There are 4 ways to turn a row about zero (a turn may also mirror it). The second row of each pair is the first, turned, with some noise.
Some pairs, each with its turn after it:
[ 0 -5  8  1]
[ 5 -5 -4  8]
J_628

[ -2  -7  -5 -18]
[ 12   0   5 -17]
J_321

[-33  -9  13  -6]
[ 28 -17 -16  -6]
J_628

[ 1 13 -5  4]
[ -4   3   9 -11]
J_140

[-11 -12   1   9]
[15  6 -4  5]
J_628

[33 19 27 33]
[-18 -11  21  50]
J_321

[-3  8 10 21]
[10 -2 21 10]
J_628

[-12   2   0  -3]
[ 7  8 -7 -2]
J_321

[27  5 12 17]
[-14 -11  18  23]
J_321

[-20  30 -22  -2]
[ 12 -16  25 -27]
J_140

[-33  -3   0  -5]
[-24   8  14  21]
J_977

[  2 -11  -1 -29]
[17  3  1 26]
J_977

[-27 -18   2   1]
[ -4  27 -11 -17]
J_321

[ -2   2  -1 -13]
[ -4 -13   0   0]
J_140

[ -4  14 -13   0]
[  2  -3  16 -11]
J_140

[ 6 -3 11 -3]
[10  3  4 -3]
J_977

[  1  -7   1 -13]
[ -6  -6 -13   0]
J_628

[ -5 -33   0   6]
[ -1 -28  16   9]
J_977

[  9  -6 -14  11]
[ -3 -17 -13  -6]
J_977

[11 17  8 11]
[-15  12   1 -14]
J_140

New pairs, each followed by its turn:
[-6 -7  0 31]
[-29   8  -9   7]
J_321

[ 4 -5  3  4]
[-6  4  6  2]
J_321

[ 0 15  6  0]
[-3 -8 10 -6]
J_628

[ 4 13 18 -4]
[-14  -4 -10 -13]
J_140

[33  9 -2  4]
[ 21  -2 -18 -19]
J_977

[ -3  -4 -33  18]
[-23 -15 -21  -9]
J_321

[  2 -11   0 -11]
[  3   4   6 -11]
J_321

[  2 -15  -3 -33]
[19  3 -1 30]
J_977

[-24   2  -2  20]
[ 27  11  -1 -16]
J_140

[-5  3 -8  9]
[-12  -1  -5  -3]
J_977

[ 5  1  5 26]
[ 4 27 -1 -5]
J_140

[-3  2 12 33]
[21  5 21 18]
J_628

[-1 -8  3 31]
[20 16 13 18]
J_628

[16  0  3 33]
[ 5 17 23 22]
J_628

[ 20 -10   1  15]
[-9 22  1 12]
J_140

[  7  -1  -1 -21]
[-17  -8  -9  -6]
J_628

[ 6  3 -3 29]
[-25  -5  -5  15]
J_321

[  0  12 -10  -1]
[ -4   5 -10   1]
J_977

[-1 -3 -1  5]
[-2 -6 -1 -3]
J_977

[12  8  9 12]
[-12  14  -3  -6]
J_140

[ -3   9  22 -19]
[11 22 14  3]
J_977

[ -4 -25 -19   3]
[ -6 -27  -3  16]
J_977

[ 21  14   8 -13]
[-27  -6   0  -4]
J_140

[  5 -33 -16 -24]
[ -1  -3  16 -38]
J_321

[ 27 -13   8  -2]
[-20   3  -4  24]
J_628

[-14   5 -12   7]
[ 17   1  11 -10]
J_140

[  5   0 -13  27]
[ 6 27 14 -2]
J_140

[ 6  3 33 11]
[-1 18 18 27]
J_321

[24 23 10 -2]
[ 12 -21  13  23]
J_321

[ 17  30  -7 -31]
[ 35 -31   3   3]
J_321

[ 2  5 13 10]
[-4  8 -7 -9]
J_140

[ 1  3 -4 11]
[-6 -5 -6 -8]
J_977

[  3   1  -8 -33]
[ -9 -28   4  11]
J_140

[-3  8 11 -2]
[9 5 2 8]
J_321

[-16 -14  -9   0]
[-14  -8   4  15]
J_977

[10 -9 -5  6]
[-1 10  4 12]
J_140

[ -3  15  -7 -31]
[ 31 -11  -3  -9]
J_321

[  4  26   6 -11]
[-13 -19  13 -11]
J_628

[ 6  4  8 13]
[-5 14 -5 -6]
J_140

[ 19  -9 -12 -11]
[-21  11 -10   3]
J_628

[ 13   3 -33   2]
[-12 -30 -11 -13]
J_321

[11  0 -7  2]
[  6  -6 -10  -6]
J_977

[ 11  -5 -10  -2]
[  9  -9 -11   3]
J_977

[ -4 -10   6  10]
[ 6 11 -7  6]
J_140

[-24  -8   0  -7]
[ 21 -14 -10   0]
J_140

[-14   1   8  -4]
[ 9 14 -4  1]
J_321

